There are 3 ways to turn a row about zero (a turn may also mirror it). The second row of each pair is the first, turned, with some noise. The first 27 pairs use one turn. New pairs use 3 turns, one after the other, and a turn may come again.
Known pairs, each followed by its turns in order:
[ 10.3 -15.3 -35.9   2.7  43.6 -13.5  16.1 -29.8]
[ -6.0  13.6  13.4  -4.9 -52.4  22.5  34.9   9.0]
J_575

[ 39.5  40.3 -34.1   1.8  40.7  19.6  43.2 -38.7]
[ 38.7 -25.5  34.7  49.6   4.2 -16.4  46.7 -35.9]
J_389

[-13.3  14.5  -5.2  32.9  36.9  16.3  18.3  -3.5]
[ -0.8  19.3  21.9  44.9  -1.8 -24.6   6.3  -2.4]
J_14

[ -5.1 -22.4  41.6 -23.8 -12.8  29.8 -22.7 -33.4]
[ 12.4  60.9  15.3 -14.8  12.8 -21.3 -16.7  17.7]
J_389

[ 18.3 -25.9 -43.3  23.2 -13.2   2.0 -39.8  -7.0]
[-33.6 -46.1 -21.2   1.1 -23.5 -21.8 -18.0  13.1]
J_14

[ 41.9  30.0  40.4 -29.0 -32.4  18.8 -25.6  27.9]
[-37.1 -15.5  -2.4  12.1  52.3 -45.7 -21.7  26.4]
J_575

[ 10.6 -13.7 -29.4   3.8  24.1  13.6   2.5 -27.4]
[ -3.3   7.7  -4.7 -17.1 -34.4  19.7  16.1  26.6]
J_575

[ 21.8 -10.7   4.9  -9.3  31.0  43.6  38.6  37.5]
[-13.6 -59.2  40.3 -29.7   1.7  11.3  10.5  16.5]
J_575

[-29.8 -31.9   5.0 -24.6  -7.3   1.6  36.8  38.4]
[-27.6   9.2 -32.8  13.4 -25.5 -14.1 -42.0 -25.4]
J_389

[ 24.6  37.3 -40.4  24.7  23.1  -6.2  13.6  28.8]
[ 15.4 -57.0  -7.7  11.4   0.1  24.3  24.4 -30.5]
J_389

[-37.1 -24.1  30.5  27.6  -6.8   7.2  26.2   0.9]
[ 29.3   3.3  20.8 -26.2  10.8  20.1 -30.2 -29.5]
J_575

[ 11.9 -36.3 -20.3 -25.0  28.9   4.3  40.2   4.4]
[-25.5 -19.0  25.5 -29.7 -21.0  24.4  35.6 -12.0]
J_575

[-25.8 -36.2  42.2  21.9   7.6  41.4  19.7  -6.3]
[ -1.3  -2.4   4.7  18.3  15.3 -12.7  73.6 -16.8]
J_14

[-26.3  11.1  26.7 -36.0  31.7 -28.4  36.7  -3.6]
[ 10.8   9.7  40.7 -11.8  -0.8 -34.1  37.3 -35.0]
J_575

[  1.7  19.1 -34.1 -25.2 -22.9  26.5  21.5  27.4]
[ 16.1  14.8 -50.1  15.2  25.6   8.0 -23.6   8.7]
J_14

[-23.5  12.2  16.5  38.9  10.7  37.7 -40.3  22.1]
[ -1.8  -8.4   9.2  25.0   1.7 -26.5  33.5  57.5]
J_14

[-23.2   9.6 -40.0 -13.4 -42.7  34.6   1.8 -13.4]
[ 17.3   5.9 -67.5   8.6 -18.9  -5.8   0.3   9.6]
J_14

[-20.6 -34.9 -13.0 -33.5   0.7 -39.9  38.6   3.7]
[-49.5 -12.7   2.3  30.9 -17.0 -29.3 -33.4  -4.7]
J_389

[ 18.6  21.4  31.2  40.8   2.1 -21.7   9.7  -0.4]
[ 16.1 -11.9  23.6  -2.6 -36.6  38.6   8.9  14.3]
J_389

[ 35.1   3.7   0.2  15.8 -27.9  10.9   5.7 -24.4]
[-26.9  10.0 -12.0  -8.9 -14.5  -5.4 -37.1  17.0]
J_575

[-40.5   6.4 -13.7 -26.1 -41.9 -17.4  31.9 -40.7]
[  4.4  27.5 -35.9 -34.6 -18.0 -25.4   2.8 -51.0]
J_575

[ -1.3  13.5  25.9  25.9 -24.6  26.5  23.6   2.5]
[-18.8  33.3 -12.1  12.3   8.2  12.3  35.5  10.6]
J_14

[ 31.0   2.1 -23.1  -4.5 -16.5 -34.7   4.0  -0.5]
[-33.8 -25.4  26.8  -3.0   2.6   6.8  12.8 -14.7]
J_389

[-36.4 -22.9 -20.6  13.6  -6.1 -20.6  26.0  36.5]
[ 16.6 -28.5  -3.6  46.0   3.4  44.4   1.8  -8.9]
J_14

[-13.6   0.4 -38.7  16.1 -23.9 -10.3 -39.7  -4.2]
[ -4.1 -30.6 -24.0   2.8 -42.3  -1.0 -16.9  28.5]
J_14

[ -5.1 -24.5  23.2  39.3  -1.2  30.6  17.5  -2.9]
[ 12.6  39.5 -18.1  25.3 -13.5  30.5   1.9   6.4]
J_389

[  8.8  30.3 -30.5 -42.1  27.5 -23.1  24.9  28.3]
[  0.6 -60.5   4.6   7.5  -4.1 -31.6 -15.8 -42.1]
J_389

New pairs. What belongs after each?
[  7.2  16.6 -42.9  14.1 -38.6  -9.6  28.7  13.2]
[-23.2   4.8 -47.9 -17.0  -6.8  30.5  -6.8 -27.3]
J_575 J_14 J_575

[-25.5  21.4  39.4   5.8 -19.1  37.9  41.6 -31.8]
[  0.6  14.4  24.2 -37.9  40.9 -35.4 -43.5 -18.7]
J_575 J_14 J_389

[  6.4 -11.6 -20.7 -20.8  -5.6 -19.3  11.2  43.1]
[ -9.3   6.4  25.5  16.4  15.4 -41.2 -20.2   6.2]
J_14 J_389 J_14

[42.1 19.1 23.4 10.3 16.5  8.4  7.4 -9.4]
[ 29.1  16.9  26.2 -26.4 -18.7  -6.5  14.0 -11.9]
J_389 J_389 J_389

[-34.3   2.7  25.8  -3.4  -2.0 -27.7  -9.7  19.2]
[  0.0 -15.7 -12.2   8.7  28.4 -41.1 -16.6   8.7]
J_389 J_389 J_389

[-13.9  29.0  21.3 -39.1   9.4 -28.6 -35.3  18.1]
[ 21.2 -11.0  -1.9 -20.7  26.3 -21.3 -41.0  39.0]
J_389 J_389 J_389

[ 23.7  -0.9  34.2 -32.0  -5.1  41.8   1.8 -16.1]
[  0.8   0.5  -8.5  15.9  33.9 -56.0  13.4   0.7]
J_389 J_14 J_575

[ 34.3  12.5  -1.4 -22.2  25.9  24.3 -43.1  -9.5]
[ 2.8 26.1 -1.5  8.7 50.5 28.7 29.0  0.0]
J_14 J_389 J_575

[-36.6 -12.7  29.8  40.9 -26.2 -20.8  25.6  -8.5]
[-12.1  -4.2   6.5  -4.5 -32.9  -9.7  64.6 -13.5]
J_14 J_389 J_389

[ 41.2 -16.5  16.6  20.0 -36.3 -26.7  -9.4  16.1]
[-42.8 -10.9  20.4 -24.9 -18.3  -1.0  36.8  15.7]
J_14 J_575 J_575

[ 25.6  11.8  21.0 -11.8  -1.6  -1.0 -19.3   0.2]
[-14.8  24.5  -9.2  18.8  14.2   4.4  19.8   1.1]
J_14 J_389 J_575

[ 12.0 -33.5  -4.4  -1.1  10.2   3.7 -26.6 -23.2]
[-19.0  -4.5  36.9  10.8  10.6   9.9 -22.2   1.4]
J_389 J_575 J_575

[ 14.3 -21.6  43.2  33.9 -37.4  43.0  32.7  -3.4]
[ 32.7 -20.0  44.2 -32.9  27.5 -20.2 -44.6  14.0]
J_575 J_389 J_14

[ 20.1  15.8   4.6 -12.1 -25.2  35.7  43.6 -40.9]
[ -3.1 -11.6  14.1 -61.9  12.5  14.1  44.3   2.8]
J_14 J_14 J_389

[-39.3 -16.2  13.5 -37.0  31.8 -16.3   4.9 -11.2]
[-17.8  38.2   9.5   6.2   7.4 -11.5 -49.9 -14.1]
J_575 J_389 J_575

[-41.8 -29.2 -37.0  16.3 -25.0  41.2  26.7   0.1]
[ -9.6  -3.4 -69.0 -25.4  23.2   9.7 -32.2  10.0]
J_14 J_575 J_575

[  7.0 -28.5  -0.1 -11.4 -30.2  34.3  -9.8  -1.5]
[-23.4 -28.8  19.1 -24.2 -20.6  10.1   7.9 -19.1]
J_575 J_575 J_575

[-40.6 -24.1  41.0  38.7   4.1 -20.2 -26.3  -7.8]
[ 24.4   1.0  17.0  48.6  18.3 -40.2  23.4 -30.3]
J_575 J_14 J_575

[ 30.6  43.0  35.5 -31.1  28.1  -2.1  42.2  -3.7]
[ 22.7 -31.0 -20.2 -29.7   0.6  37.1  27.9  52.2]
J_575 J_389 J_14

[ 27.9   2.7 -21.9  -0.8  34.6 -11.5  -6.0 -38.6]
[-32.3   2.9 -17.7  -9.4  12.2 -17.5  17.6  43.8]
J_389 J_389 J_14

[ 22.0 -22.5  31.6 -20.9  -2.3  30.3  -2.5 -29.4]
[ 16.0  18.5  46.9 -17.1  20.7  -6.1  26.0   4.2]
J_14 J_14 J_389

[ -1.7  -0.4  19.5  17.3 -13.1  42.0  10.1  11.6]
[-15.4  12.1  24.1 -24.9 -25.6 -10.7  -1.4 -19.4]
J_389 J_389 J_575

[-29.8  41.4 -12.7  12.4  15.9  32.9  22.8   4.3]
[-20.4  11.5 -11.0 -25.7   4.6  49.2   8.7  33.7]
J_14 J_575 J_389

[  5.7   0.3 -17.3  43.1  43.0  -9.2  11.6  28.6]
[21.7  2.6 -8.6  8.4 43.1  4.3 30.1 39.6]
J_575 J_575 J_575

[ -4.3 -31.8  19.6  43.2 -36.6  29.9  30.8   0.2]
[ 12.8 -45.5 -31.3  43.0 -27.5 -16.1 -17.8  -0.8]
J_389 J_14 J_575

[ 42.0  23.1  21.5  40.9  25.6   8.8 -11.6 -37.8]
[ 49.6  30.4  44.7  29.1  -3.1 -13.3  -4.3  -8.6]
J_389 J_14 J_14

[ 30.5  40.8  10.4   5.4 -11.1 -27.7   4.7 -31.2]
[-14.9 -27.4 -12.6 -25.3  33.6  13.9  18.3 -37.0]
J_575 J_389 J_575

[-15.5  30.1 -31.9 -31.6 -35.0   9.1 -33.5 -10.2]
[-31.4   7.3   0.7 -47.5  -8.6 -50.7   5.9   0.3]
J_389 J_14 J_14

[  4.6  26.0 -35.2  33.8  17.8  43.8 -20.1  15.6]
[-57.7  -0.6   0.8  18.5 -20.9 -30.7  27.0   8.3]
J_14 J_575 J_14

[-20.0  28.8   9.1  12.6   0.2  -4.7 -41.4 -28.1]
[ 23.8  -6.9 -33.6 -37.1  10.3   7.8 -13.6  24.4]
J_575 J_14 J_389

[  6.3 -22.3 -26.1  18.4 -16.3  10.3   1.6  -2.5]
[ -8.9   7.7 -34.9  -0.4  -0.7 -24.2  -6.8  -1.9]
J_14 J_575 J_14

[ 34.2 -33.5  33.8  15.8  41.2  23.8  40.4  -9.0]
[  5.5 -28.9 -18.2 -56.8  28.7  43.7 -20.3   3.4]
J_389 J_575 J_389

[-21.0  17.5  28.4  10.7 -39.4   7.9 -19.7  -6.7]
[ -1.5 -11.6 -26.1   6.6 -36.4  34.2  17.8  -9.3]
J_575 J_575 J_389

[  0.2 -21.6  18.2 -38.0  -6.9  -6.8  -2.2  36.4]
[  4.2 -12.1  43.7 -12.0 -16.5  -5.5 -13.9 -28.4]
J_14 J_14 J_14

[ -3.7  25.4   9.9  -1.8  23.2  -1.3  10.6 -12.1]
[ 21.4  10.2  -8.8  -3.5  11.7 -17.6  18.0   7.1]
J_575 J_14 J_14

